The rows of a group lie close to one hidden flat surface of 13 dimensions, which passes through zero. Surfaces can cross.
In the rows, 128 means zero.
Known rows, each followed by its group:
[127 136 105 147 105 144  98 173 144 114  77 129 143 129 114 113 118 108] : (0)
[113 108 116 109 122 106  65  98 144  77 126 131 173 189 143 143 171 111] : (1)
[206 150 134 100 142 216 122  63 103 150 124 165  73 135 112 141 155 140] : (0)
[127  93  91 117 141 115 114  81 117 168 148 157 103  63 164 102  92 211] : (3)
[135  61 154 106 118 112 117 181  94 151 133  98 154 112 112  87 158 150] : (3)
[164 151 107 138 134 187 115 178 111 159  90 159  58 123 115 103 102 130] : (3)
[130 146  99 102 116 172  86  91 114 166  82 187 130 111  99 128 124 176] : (3)
[ 89  87  95 124 155  80  78 133 121 100 133 120  92 182  57 130  88 160] : (2)
[100 130  64 124 100 102 125 189 137 147  58 137 110 111 132 156  96 108] : (0)
[111 107 141 114 113  86  99 173 162  42 110 130  81 124 109 109 147 151] : (2)
[154 141 113 172 131  74 133  94 153  84  67 111 103 110 148 120  63 143] : (1)
[132 134 142 141 179  78 117  48 157  89 122 103 134 124 165 139  99 162] : (0)
[175 143 118  86 115 153 189 116  81 164 144 142 111  95  80 119 152 118] : (0)
[108 125 121 100 138 126 123 113 141 111 116  87 124 110  82 179 120 147] : (2)
[102 127 183 158 140 102 130 141  94 139 183 165  81 120  93  95 124 153] : (0)
[ 50 116 125 127 119 107 106 179  98  59 119 117 104 149 151 164 169  94] : (2)
[131 127 115 111 107 162 192 162 128 140  89 131 118 123  51 110 135 116] : (0)
[140  65  74 133 114 101  88 143  61 114 101 113 140 171 201 110 128 112] : (3)
[113 103 119  83 104  65 176 160 139 149 128 143 127  70 123 107 134 162] : (0)
[147 106 117 147 143  88 103 135 159 125 188 139 137 137 153  68 101 145] : (2)
[ 80  95  89 121 107  82 135 188 139 141 110 128 113 104 154 140 111 128] : (0)
[147 131 189 118 124 145 167 121 186 150 158 128 140 100 139 143 174 121] : (2)
[127 134 151 111 138 147  89 105 125 106 156 166 128 182  96 128 187 111] : (1)
[139 142  55 150 107 134 114 109 142 132  93 145 153 135 167 132  96 103] : (2)
[148 144 123 131 134  97 125 112 189 111 211 123 189 139 140 116 162  69] : (2)
[124 110 145 155 123 142 116 162  75  99 177 120 154 131 124  59 155 111] : (0)
[141 105 127 141 156 191 113  93 176  92  97  90 126 170 151 137 126 138] : (0)
[105 134  94 129 127 132 128 105 126 159 128 140 174 126  87 136 128 113] : (3)
[144 129 193  90 120 110 127 125  90 127 128 143 170 141  91  86 173 158] : (1)
[107 105 156  76 128 105 147 165 141 125 118 100 158 142 131 147 172 126] : (1)
[168 166 130 113 119 141 165 155  94 192 144 120 161  90 108  94  96 134] : (1)
[207 166 134 134 133  66  90  76 202 108  92 132 168 140 123 100  78 152] : (1)
[115 151 238 130 122 105 151 132 141 132 170  98 123 109 122 186 157 124] : (0)
[127 129 133 129  93  92 135 206 117 144  69 135  60 117 170 152  92 138] : (2)
[230 164 127  98 111 155  68 162 121 154 142  86 188 147 125 115 116 104] : (2)
[194 134 114 102 145 162  97 108 135 113  98  88 142 118 209 146 145 123] : (2)
[153 109 133  65 132 137 163 113 148 105  81 123 144 145  86 115 179 138] : (0)
[109 100 116 165 201 123 154 106 102 140 201 104 103 141 158 118 114 110] : (2)
[147 146  86 160 105 130 137 152 160 140 173 117 118  73 141 110  71 123] : (2)
[152 142 162 122 144 164 118 165 116  96  86 114 107 128 114  99 146 137] : (1)
[129 134 170 131 107 160  99 150 113 158 200 153  91 135 113 144 143 133] : (1)
[160 172 111 168  91 158 118 129 134 123 161 129 129 156 147 129  78 102] : (3)
[150  99  95 104 117 109 119  86 120 145 112  76 126 125 135 196  93 142] : (3)
[116 157  96 135 138 110 164 107 108 150 120 130 131  91 184 145  96 124] : (3)
[106 131 121 139 118 116 181 202 157 122 132  88 125  91 157 118 106 110] : (1)
[162 115 129 111 132 142 105 128 127 174 119 113 161 108 122  89  90 186] : (1)
[141 120 183 110 167 151 162 145  98 138 100  83  81 114 143 162 150 133] : (2)
[109 149  99 166  94 153 135 130 136 175 160 108 127 119 156 180  54 120] : (3)
[135 127 124 112  99 127 134 164  90 171 101  96 173 113 153 143 115 118] : (3)
[185  99 159  97 137 157 127 112 121 138 158 131  74  88 105 110 154 175] : (0)
[166 152 109 119 145 124 153  78 135  85  60  97 119 115  88 138 114 128] : (3)
[138 129 101 120 153 125 144 142  69 158 113 111 154 137 133  89  93 136] : (1)
[136 155 139 108 137  68 133  99 182 145 167 161 144 150 155 167 150  94] : (1)
[187  93 117 125 130 144  91 125 112 112 139 114 122 121  86  67 119 160] : (3)
[147 111 109  89 107  90 117  79 126 168 106 190 172 117 127 100 143 166] : (3)
[141 166 104 127 147 166 117 100 113  86 165 148  78  83 187 130 148 123] : (1)

New rows. What belongs after each?
[109 126  68 162 133 132 108 112 125 114 113 157 111 163 174 130 104 106] : (3)
[106 126  94 154 140  67 122 139  79  83 154 157 101 136 125  63  98 136] : (2)
[151 152 186 113 109 140 155 154 189 109 104 132 143  97  81 106 170 129] : (1)
[ 98 115 173 159  89 118 161 142 128 114 162 101 141 144 118 143 131 112] : (3)
[136 146 191 125 133 151 186 139  83 137 117 144  96 116 156 133 188 101] : (2)
[119 139 161 149 111 146 154 160 119 113 226 148  87  92 124 106 159 107] : (2)
[109 141 147 150 112 148 150 167  99  80  81 121 115 129 116 125 167  84] : (1)
[179 132 131 119 143 134 134 201 102 159 157  86 140  99 124  86 120 110] : (3)
[ 63  51  61 168 124 129  84 107 162 142 141 172 115 164 116 120 108 144] : (3)
[124 131 126 136  97 123 186  99 205 188 105 166 100  93 119 175 104 141] : (2)
[120 122  98 147 102 154 101 138 146  98 140 118 158 117 136 112 123 119] : (1)
[127 181 163 160  85 136 154 131 142 123 148 166 150 128 150  99 114 125] : (3)
[ 92  88 144 154 143 158 127 126 175  81 109 125 117 161 168 114 150 138] : (0)
[158 142 119 132  92 130  74 155 148 143 194 143 190 156 121  93 125 103] : (2)
[137 133  97 164 116 131 105 129 168 200 158 137 122 122 157 167  71 114] : (1)
[112 125  76 145 157  98 112 141  92 118  96  86 151 136 150 119  69 125] : (2)
[120 145  91 141 140 116 157 150  85 157 144 136 152 135 132 121 132  65] : (3)
[ 54 149 146 156 104 160 132 119 164 151 144 152 144 108 127 152 108 155] : (3)
[116 114 155 106 127 148 127 138 124 139 110 103 144 118  50 145 154 137] : (3)
[122 183 173 115 148 124 143 185 144 110 116 120 157 130 173 119 167  92] : (3)
[137 118  82 159 139 156  74 129 130  52 105  77  61 117 172 140  71 152] : (1)
[118 117  65 141  95 109  69 143 134 106  76 155 142 150 146  94  77 156] : (2)
[175 131 116 162  78 153 126 163 148 121  82 105 145 137 123  89  71 129] : (3)
[174 162 103  93  95 147 121  82 125  99 124 158 101  98 132 155 157 121] : (2)
[142  99 134 126 105 150 109  84 129 119 116 139  59 138  90 163 110 175] : (3)
[125 163 101 126 119 133 141  66  25 144 153 197 134 133 106 119 154  98] : (3)
[123 136 134 161  99 169 163 142 108 116  96 128 125  78  91  94 125 130] : (1)
[145 106 164 137 125 129 105 112  89 167  70 125  96 137 112 164 112 157] : (1)
[141 108  65 130 103 124  88  80  76 135 142  96 147 155 175 181  89 117] : (3)
[ 91  77 132 124 129  64 114 141 158 106 164 112 137 116 165 137 148 132] : (0)
[135 116 182 111  97 124 109 120 123  66  87 113 135 175 123 145 173 130] : (3)
[106 134 138 144 113 162 155 177  98 124 107 117  97 127 137 150 144  92] : (0)
[125 142 144 151 148  85 111 100 125 123 140 128 105  89 175 137  99 157] : (0)
[128 139 111 100 180 103 113 181 100 145 149 144 171 124 180  77 179  87] : (3)
[ 95  84 119 148 124  97  78 153 167 137  91 139 184 183 183  96 111 146] : (2)
[105 125  92 168 102 163 128 161 141 153 163 130 150 145  85 113  99  95] : (1)
[144  96 182 104  94  93 118 117 120 103 158 135 147 180 101 129 187 117] : (3)
[126 119 154 141 123 139  84 160 171 116  84 122  94 122 127 139 120 152] : (0)
[121 143 100 156 117 153 133 177 120 123  68 119 174 135 112  84 119  93] : (3)
[173 173 119 145 103 160 145 156  97 136 134 135 131 114 170 120 141  64] : (2)
[ 84 166 153 112 146 174 101 123 109  96  76 161 104 134 141 154 170 140] : (3)
[141 149 126 107 156  98 123  62 113 114 127 149 145 143 161 132 141 139] : (0)
[111 108 118 154  99 104 147 175 120 142 104 142 162 122 204  79 111 128] : (3)
[150 160 172  78 134 105 157  99  79 157 135 109 154  62 119 125 119 191] : (2)
[134 146  85 125 163 142 102 103  93 114  73 137 133 171 151  98  85 157] : (0)
[137  86  75 129 141 181 113 140 146 123  84 140  73 164  75 124 130 119] : (0)
[129  92 131 127 128 146 146 113 128 136  92 112  91  85  51 125 108 179] : (3)
[107 102 106 143 130 103 138 142  65 123 136 100 147 100 209 104 112 132] : (3)
[120 190  95 126 122 177 132 136 135 182  57 202  89 128 134 158 108 122] : (3)
[124 129 119 129 149 153  85 165 125  87 144 108  81 133 204 138 131 127] : (1)
[164 135  44 144 160 120  67  93 147 126  80  88 130 123 142 142  36 148] : (0)
[ 94  99  88 135 120 109  65 128 149 106 143 147 146 182 104 116 115 133] : (2)
[ 49 106 166 134 117 146  98 191  93  93 131 114 153 151 163 127 182 114] : (2)
